The same things were measured in two ways. Each way mixes the same 9 hidden numbers, adds some noise and spreads widely along 6 directions of its own, which tell nothing about the thing.
Some things both ways: the first way, then the second way.
3.80	2.57	-0.35	1.05	1.01	-1.10	-0.44	-0.71	-0.63	2.05	1.28	-2.52	1.33	0.64	-1.27	1.58	0.99
0.13	-1.54	1.23	-0.14	2.59	1.15	1.28	-0.53	-0.50	1.68	-1.37	-0.34	4.03	-4.25	-1.28	1.54	-1.07	2.50

2.74	0.51	-1.14	-1.62	1.74	-1.03	2.05	0.79	0.63	-2.14	-1.31	-2.21	1.29	1.30	-0.18	-0.91	0.92
0.17	1.51	-0.86	2.60	1.44	-2.49	-1.39	-0.56	-0.25	-1.62	-2.10	0.76	-1.63	1.41	0.37	-1.72	1.51	-0.65

-0.25	0.79	1.16	-0.60	-1.21	-1.89	-0.40	1.26	0.70	0.20	-1.85	-0.09	-1.01	0.37	-0.26	-2.43	-2.10
0.16	-2.02	0.30	-0.36	-1.95	1.60	0.56	1.75	1.24	-1.66	1.55	-3.97	-0.44	-1.37	-0.31	0.31	-1.68	1.02

2.17	2.36	-0.37	-1.74	0.82	-0.61	0.74	1.28	0.40	-2.52	-0.05	-1.18	-0.29	0.09	0.02	0.75	1.47
-0.06	0.35	-1.67	0.08	2.34	0.93	0.58	-1.50	1.79	0.75	-2.48	3.85	-2.40	1.18	2.20	1.17	1.69	3.24

1.06	-1.04	0.31	2.76	1.47	0.19	-1.77	1.96	1.01	0.88	0.04	0.47	-2.51	0.31	1.26	1.00	2.04
0.44	-2.21	0.44	-4.78	1.25	-0.38	1.76	-2.65	-2.54	0.39	-0.64	-1.88	0.01	-0.36	-3.87	-1.75	-1.21	-0.74

0.16	-1.91	0.06	-4.57	0.89	0.59	2.77	1.21	-1.04	-0.77	0.19	1.33	-1.54	0.13	1.34	-3.18	-0.38
-2.77	4.97	-1.27	7.72	-4.31	-2.02	-3.35	0.30	0.79	-1.83	4.14	0.13	-2.88	3.47	5.02	-2.95	-0.70	-3.50

-0.52	-0.12	-0.93	1.15	0.97	-1.06	-1.13	-0.72	0.53	-0.49	-3.91	-0.10	-1.61	1.66	-0.97	-0.56	1.26
0.14	-2.99	0.08	-1.80	1.27	-0.66	1.67	2.51	-1.26	-3.57	-1.69	-5.16	-0.82	-2.45	-2.40	-1.73	1.16	-0.53

-1.79	2.24	2.68	0.33	-0.22	-3.13	4.00	1.95	1.17	0.52	-2.68	-2.96	-2.68	4.61	1.13	-0.22	-0.25
1.27	-3.03	-0.63	-2.59	3.63	0.97	0.01	1.41	-1.66	1.01	-1.22	-1.92	0.01	0.59	-4.53	2.19	-0.13	0.81

0.49	-3.16	0.71	-0.62	0.35	1.33	0.54	-0.12	-0.44	-0.78	-1.18	-0.11	-1.80	-0.46	-1.48	-0.55	-0.16
2.33	-2.89	2.55	-2.46	-1.04	-1.13	1.14	0.46	-0.20	-1.04	0.88	-2.78	0.97	-0.33	-5.03	-0.42	-0.09	-1.17

0.67	2.25	1.11	-1.12	-2.15	-2.71	1.36	0.19	2.72	-0.75	-0.54	-1.82	0.32	-0.59	1.41	-3.01	-1.26
4.11	-3.92	0.86	-2.54	-2.92	1.41	0.41	-1.68	-0.45	-0.06	-0.64	-3.28	-2.11	0.00	-2.63	2.87	-2.63	2.14

0.90	-0.80	-0.57	1.45	2.66	-0.93	0.73	0.27	2.87	2.26	-4.18	-3.68	-0.25	-0.31	2.88	0.95	2.27
0.31	-0.82	-1.37	1.47	0.78	-0.19	-0.05	1.35	0.73	-0.77	2.25	-1.47	-0.19	-3.04	-0.38	-2.73	1.76	0.09

-0.22	-0.25	1.70	-0.89	0.03	-1.01	0.50	3.00	1.40	-1.42	-0.43	-0.58	-1.95	0.13	1.07	-1.13	-0.22
0.17	-0.77	1.27	3.80	-0.67	1.67	2.34	-1.08	-0.46	0.62	-1.94	-0.69	0.93	-3.24	1.93	-0.36	0.48	2.30

0.13	-7.59	0.99	0.84	-0.15	-0.16	-1.42	3.42	-0.64	-0.99	1.99	0.30	-4.84	-1.51	-1.39	-1.07	-1.94
-0.56	1.50	-0.64	1.44	-2.21	-1.99	0.34	1.16	-0.11	-1.50	1.66	-2.78	-0.73	1.67	-1.22	-2.08	-0.34	-2.52

-1.92	-2.08	1.47	-2.31	1.95	1.13	2.12	5.77	-0.55	-1.08	1.05	-0.01	-4.76	1.43	4.06	-1.45	0.95
-1.64	1.10	-0.75	1.07	-1.99	-1.25	-1.14	0.55	1.52	-1.68	3.75	0.13	-2.76	4.05	-1.09	-3.04	-0.88	-1.36

2.20	0.71	1.06	-0.47	0.23	0.00	-0.30	-0.88	-1.19	-1.22	5.49	1.32	-0.32	0.71	-2.30	-0.73	2.62
-1.41	0.73	0.61	0.66	3.45	-2.45	2.03	-0.92	-4.09	0.54	-3.90	-0.41	2.47	-4.63	0.76	-2.05	4.23	-1.79

3.32	-3.29	-1.80	-1.29	0.73	0.55	-0.07	-1.98	-1.75	1.01	-1.83	0.60	-1.73	-1.61	-1.52	1.81	-1.34
-0.53	0.18	0.74	0.17	3.94	0.30	1.14	-0.10	-3.36	1.45	-2.80	0.20	3.33	-1.25	-3.67	-0.19	0.49	1.44

1.35	0.49	-1.60	-2.51	0.97	1.77	0.71	0.90	-0.92	0.57	-3.38	-0.87	-0.46	-1.81	0.36	-0.09	-0.97
-0.72	-0.69	-0.97	-0.75	4.14	-0.84	2.35	0.20	-0.65	-0.84	-0.54	0.23	0.52	-1.84	-2.74	-4.62	2.44	0.10

1.75	3.72	-1.26	-3.99	-0.24	0.27	1.81	-2.98	-0.18	0.07	-4.00	1.04	1.81	0.12	0.45	-2.02	-0.57
1.38	0.09	-1.39	2.85	-0.01	-1.36	0.51	-2.85	-2.11	1.70	-4.67	-1.35	-1.83	-1.48	1.00	-1.39	0.89	1.94

0.53	-0.56	0.95	-3.92	-0.80	1.26	-0.03	-0.28	-0.10	1.37	-0.84	2.05	-1.39	-3.80	1.37	-1.59	-1.27
0.94	1.03	-0.85	2.76	-4.37	-0.84	0.23	-3.90	-1.66	3.00	0.45	-1.95	-1.56	0.40	1.80	-0.69	-2.38	-0.03

0.44	-0.01	1.07	-0.73	0.51	-1.50	1.51	1.47	2.56	-1.38	-3.41	-2.15	-1.90	0.76	3.07	0.61	0.73
-0.93	-1.54	2.09	-0.58	-0.32	-0.21	0.04	3.04	1.41	-4.37	1.30	-1.17	0.87	-1.37	-2.64	-1.01	-0.45	1.15

0.31	1.53	0.40	1.22	1.29	-1.69	0.86	-0.93	1.40	-0.79	0.32	-1.06	1.12	3.98	0.15	-2.63	2.11
-0.97	-0.50	-0.42	-0.88	-1.64	0.88	-1.19	3.64	2.14	-2.71	4.82	-0.40	-1.26	-1.91	2.30	-0.88	3.26	-1.84

3.26	0.98	1.17	-2.99	0.81	-1.52	0.61	0.17	1.85	-1.15	-1.64	1.40	0.74	0.95	2.81	-0.75	-1.64
-2.42	4.98	-1.16	5.40	-1.51	-2.68	-0.58	-0.97	-2.02	0.44	-1.07	1.67	0.23	-3.60	4.39	-4.55	3.20	0.16

1.53	-0.07	-1.56	-0.42	0.40	0.82	0.69	-0.81	-1.06	1.74	2.60	-1.99	-1.06	-1.20	1.66	-1.00	2.94
0.72	0.69	-0.73	2.88	-5.20	-0.67	-1.35	-1.21	1.77	0.37	2.71	-1.82	-2.73	3.54	0.71	1.26	-4.37	0.08

-1.75	-2.74	1.34	-0.70	-0.04	1.54	1.11	-0.25	2.18	-0.43	-2.44	-2.66	-2.61	-3.24	1.95	-0.42	2.76
3.14	-0.54	-0.04	1.05	-0.25	-2.42	4.18	-3.06	-1.19	3.27	-3.85	-2.20	-1.23	-0.59	-1.07	-0.54	1.99	-0.45

0.43	0.91	-0.39	0.70	2.19	2.08	-0.90	2.25	-3.17	0.34	-0.41	-0.51	-1.73	2.81	-1.62	0.90	1.25
-1.30	0.09	-0.03	1.85	0.57	-0.88	2.77	0.16	1.49	0.03	-1.11	-1.01	1.42	-1.86	-0.61	-1.83	-0.11	0.95

Other things, the second way, with their names:
Z_283: 0.99	3.09	-1.83	-0.67	0.07	2.32	-0.10	-4.42	-0.93	4.29	-0.97	2.90	-2.21	2.87	3.75	0.27	1.80	-0.10
Z_637: 0.80	1.83	-1.50	1.15	-1.65	-0.19	-0.65	-2.15	0.46	4.23	-0.49	0.47	-0.20	0.80	0.96	1.92	-1.24	0.91
Z_224: -4.50	3.89	3.67	1.24	0.54	3.99	2.50	1.02	-0.68	-1.95	0.72	2.24	4.75	-0.77	3.96	-0.40	1.27	-1.08
Z_15: 2.22	-1.23	0.05	-0.90	0.05	-0.45	1.55	-2.50	-0.63	0.97	-3.90	-2.31	-0.99	-0.56	-1.18	-0.01	-0.70	1.43
Z_444: 0.52	1.30	-2.90	0.66	3.29	1.50	0.28	-2.44	0.94	4.84	-0.21	4.33	-1.19	3.07	0.25	1.35	0.84	1.62
Z_262: -1.22	0.90	0.95	2.79	-2.52	0.87	0.08	0.38	2.87	-0.01	2.60	-0.53	0.75	-0.07	2.18	0.72	-1.94	0.00
Z_163: 0.26	-1.53	1.42	-1.41	-0.24	-0.79	0.08	0.44	-2.93	-3.41	0.40	-3.77	0.10	-2.32	-0.77	-1.71	0.59	-2.38
Z_808: -1.84	1.78	2.76	-0.03	-0.29	0.31	3.29	-1.12	-1.33	-0.29	-0.07	-0.07	5.13	-1.23	-3.40	-1.02	-2.75	1.32
Z_976: 2.43	-0.34	0.69	0.29	-1.84	-0.17	1.26	-1.08	-1.23	0.64	0.32	-1.59	-1.31	2.15	-0.32	1.64	0.44	-2.16
Z_209: -0.70	-1.66	1.62	-3.02	-0.24	3.28	0.12	1.92	1.52	-0.03	3.67	0.61	1.48	-1.89	-0.17	-0.64	2.40	-0.11
Z_57: 2.83	2.00	-0.91	0.68	-2.40	-0.52	-1.79	-3.22	-0.74	2.34	-1.02	-0.90	-2.52	2.83	2.03	1.15	-0.05	-1.56
Z_504: 1.83	-0.39	-0.10	2.22	1.02	-0.30	-0.31	-0.26	-0.68	1.32	-1.50	-1.91	0.75	-1.72	-1.50	-1.79	1.29	0.67
Z_349: -0.60	0.48	1.10	-2.46	2.26	1.34	0.42	-0.03	-2.43	0.69	0.33	-0.56	2.72	0.65	-2.51	1.66	-0.94	-1.44
Z_997: -1.16	3.55	-0.68	0.61	-0.71	1.96	0.70	-2.45	1.48	1.95	-0.03	3.77	-1.60	4.21	4.32	2.68	-0.66	0.34
Z_360: 0.44	-1.46	-0.34	-2.49	-1.46	3.29	-0.71	1.99	4.50	1.24	0.01	0.43	-0.23	-2.15	0.57	1.76	-0.06	4.55
Z_959: -2.27	3.06	-0.62	-3.35	2.37	-2.14	0.56	2.13	-1.19	-0.73	-1.76	-0.12	1.69	1.65	-1.56	0.42	1.82	-2.47
Z_492: 2.54	-1.61	0.65	-2.47	-0.90	3.50	-0.92	-0.27	1.31	1.34	3.66	2.34	-1.88	5.39	-2.24	5.20	-1.14	0.64
Z_20: 0.46	0.22	-0.63	1.51	-3.45	-1.35	0.06	-0.20	-1.13	-0.53	1.81	-3.50	-0.05	-2.49	-0.41	-2.38	-1.45	0.04
Z_747: 0.72	1.08	-1.50	-0.24	1.38	-1.31	1.17	-2.49	-1.18	2.42	-2.84	0.43	-0.89	0.67	-1.17	-0.31	0.76	0.58
Z_941: -0.22	-1.62	0.69	4.38	-3.58	2.35	-0.55	0.29	3.35	-0.77	1.46	-0.44	-1.52	-1.48	3.25	1.60	-2.57	4.13
Z_128: 0.18	1.84	-2.12	2.83	-2.48	-1.64	0.64	-1.89	-0.66	1.27	0.70	-0.25	-2.98	2.53	1.99	0.08	-0.41	-1.41
Z_503: -1.35	2.64	0.19	-0.53	1.32	-2.19	1.41	-1.63	-1.85	0.43	-1.88	1.74	2.00	-2.54	-0.49	-3.99	3.25	-0.30
Z_298: 0.07	1.06	-1.15	1.46	0.17	-1.13	1.51	-0.89	-2.26	3.37	-0.76	-1.46	1.83	-2.80	0.59	0.50	0.87	-0.40
Z_653: 0.65	3.31	-0.95	-0.54	-0.22	-1.33	1.01	-4.83	-3.30	3.43	-3.50	-1.50	-0.69	2.59	1.94	-0.66	-0.28	-3.58
Z_472: -0.68	0.80	1.17	5.60	-5.07	2.02	-0.04	-0.28	1.93	1.01	2.62	-1.39	0.82	0.63	1.63	2.64	-6.09	2.70
Z_839: 2.11	1.63	0.95	0.67	-4.19	-1.12	-0.82	-3.29	-1.06	0.64	1.94	-1.50	-0.48	0.33	2.17	-0.12	-0.29	-3.34
Z_498: -2.20	3.09	0.91	-3.03	1.36	0.63	1.74	-3.21	-3.93	0.92	0.27	-0.66	2.16	3.33	0.11	-0.12	-2.34	-4.22
Z_925: -0.07	-1.45	0.19	0.47	0.53	0.35	1.08	0.58	0.65	0.70	-0.89	-0.30	0.62	-1.43	-1.63	1.08	-0.62	2.89
Z_352: 0.54	1.54	0.21	1.03	-1.41	-1.21	0.83	-1.56	-1.68	1.43	-1.16	-1.48	0.33	-0.75	0.96	0.33	0.27	-1.31
Z_523: -0.40	0.82	1.40	0.69	-1.32	0.22	2.09	-0.18	-2.29	1.31	0.52	-2.44	3.63	-1.60	-2.50	-0.73	-1.57	0.18
Z_154: 0.56	-0.10	-1.22	5.03	-1.39	-1.43	2.64	-1.68	-0.46	1.72	-0.83	-3.48	-2.51	2.42	0.49	-0.23	-1.48	-1.56
Z_266: -0.12	-0.22	-0.77	1.57	2.97	-0.64	1.63	0.46	-1.62	1.66	-3.60	-0.20	1.34	-4.55	0.71	-1.34	3.92	1.49
Z_35: 4.31	-1.28	0.06	5.13	-2.53	-1.40	1.51	-2.67	-1.42	1.56	-2.71	-2.02	-2.01	-1.73	-0.12	-0.40	0.24	2.00
Z_625: 0.49	-0.14	-2.30	-2.29	0.78	-0.09	-0.89	0.71	3.10	0.37	0.28	3.13	-2.35	-2.03	1.57	-1.84	4.44	1.67
Z_735: 0.44	1.52	-0.92	4.55	0.33	-1.80	-1.01	-0.58	1.52	0.86	-0.43	1.64	-0.15	-1.36	2.21	-1.44	1.91	0.14
Z_316: 1.56	1.88	-1.27	1.50	-0.91	-1.79	-0.55	-2.81	-0.23	3.18	-1.41	1.38	-1.17	-1.12	2.50	-0.35	2.85	-0.34
Z_583: 1.48	-0.09	-0.58	-3.29	2.90	-4.17	1.23	0.81	-2.33	0.24	-5.22	-1.96	0.46	0.18	-4.02	0.77	3.18	-1.97
Z_555: 0.21	0.46	-0.69	4.27	-1.35	-3.26	0.33	-1.96	-4.22	0.04	-1.12	-2.46	-2.05	-0.28	0.86	-2.29	0.44	-2.40
Z_321: 0.86	1.74	0.43	0.46	-0.86	0.32	-0.11	-1.77	-0.20	1.41	0.45	0.88	0.58	0.52	0.62	0.40	-0.08	-0.21

Some of these things the first way, each followed by its name:
2.03	-0.81	-2.36	0.71	-1.17	0.59	1.45	-5.24	0.61	-0.17	-2.14	-2.40	1.29	-1.43	-2.17	-1.41	1.36 : Z_976
2.77	1.02	0.10	4.37	-0.87	-2.24	0.85	0.61	0.55	1.80	2.69	-3.23	-0.43	3.75	1.84	-1.23	-0.60 : Z_523
1.49	2.16	0.33	-1.26	0.06	-1.07	0.89	1.29	0.57	-0.54	-1.82	-0.61	-0.66	0.57	0.27	-0.09	-0.47 : Z_941
0.30	-0.75	1.94	0.37	-1.81	-0.51	-0.42	-0.66	1.96	-0.05	-1.01	1.05	-0.18	-0.82	-0.12	-3.43	-0.51 : Z_653
2.64	-0.32	0.95	-0.25	0.92	-0.42	0.76	-1.34	1.89	-0.38	1.40	-1.06	1.17	-0.21	0.92	-0.70	2.26 : Z_316
0.79	0.83	1.04	-0.68	-0.18	-0.46	-0.77	-1.19	0.52	1.06	0.13	1.69	-0.59	1.05	1.99	-2.00	0.62 : Z_360
0.32	0.57	0.93	-2.47	-0.52	-0.36	1.00	0.84	-0.06	-1.26	-1.58	-0.71	-1.39	-0.62	-0.83	-0.29	-1.23 : Z_128
0.87	-0.50	2.33	-0.20	-0.88	-2.22	0.70	1.31	2.40	0.28	3.36	-1.61	-1.84	-1.33	2.39	-0.84	1.59 : Z_266
-0.99	-0.50	2.16	-1.26	1.87	-1.28	2.50	4.22	-0.57	-0.83	-1.54	0.05	-0.59	5.37	-0.50	-3.62	-2.56 : Z_504
-0.29	-1.80	0.49	-0.97	2.68	1.05	-0.31	-0.71	1.80	-0.13	-0.16	-0.46	1.25	-0.72	0.84	-2.84	3.60 : Z_839
0.51	3.40	1.87	0.30	-1.41	-2.71	3.08	0.09	2.34	0.74	0.28	-3.64	0.18	2.04	2.51	-2.04	0.49 : Z_349
2.62	0.75	1.11	-0.79	-2.44	-1.42	0.32	-1.21	1.16	-0.16	1.78	-0.96	0.83	-1.74	-0.44	-2.14	-1.30 : Z_352
2.29	-3.81	1.15	-0.03	-0.99	0.09	-1.60	1.58	-0.25	0.07	2.28	0.12	-1.79	-3.86	-2.26	-0.26	-1.44 : Z_262
0.35	1.20	0.37	-2.42	-0.13	0.72	1.29	1.51	-2.77	1.87	2.57	-0.73	-2.09	0.05	0.81	-1.04	-0.05 : Z_472
1.37	2.61	0.59	-1.10	-1.21	-0.91	1.12	0.84	0.76	-2.32	0.94	-1.80	0.18	0.32	-0.10	-1.63	0.01 : Z_997
-2.53	0.20	0.42	-2.41	5.09	0.81	-0.12	0.91	1.15	1.65	-7.88	0.24	-1.82	2.56	4.48	0.69	2.25 : Z_20
0.95	-1.59	1.93	1.82	-1.34	-2.03	-0.77	1.05	2.79	-3.09	-1.50	0.12	-1.87	1.39	0.14	-0.93	-1.27 : Z_224
5.16	2.04	-1.09	-0.51	-0.29	0.22	-0.68	-2.06	0.32	-0.67	0.94	0.24	2.44	0.10	0.56	-0.85	-0.59 : Z_503
1.27	-2.13	0.69	-2.34	3.99	0.90	-2.32	1.43	-0.51	-2.14	-3.81	3.35	-0.39	1.34	-2.22	0.94	-0.54 : Z_625
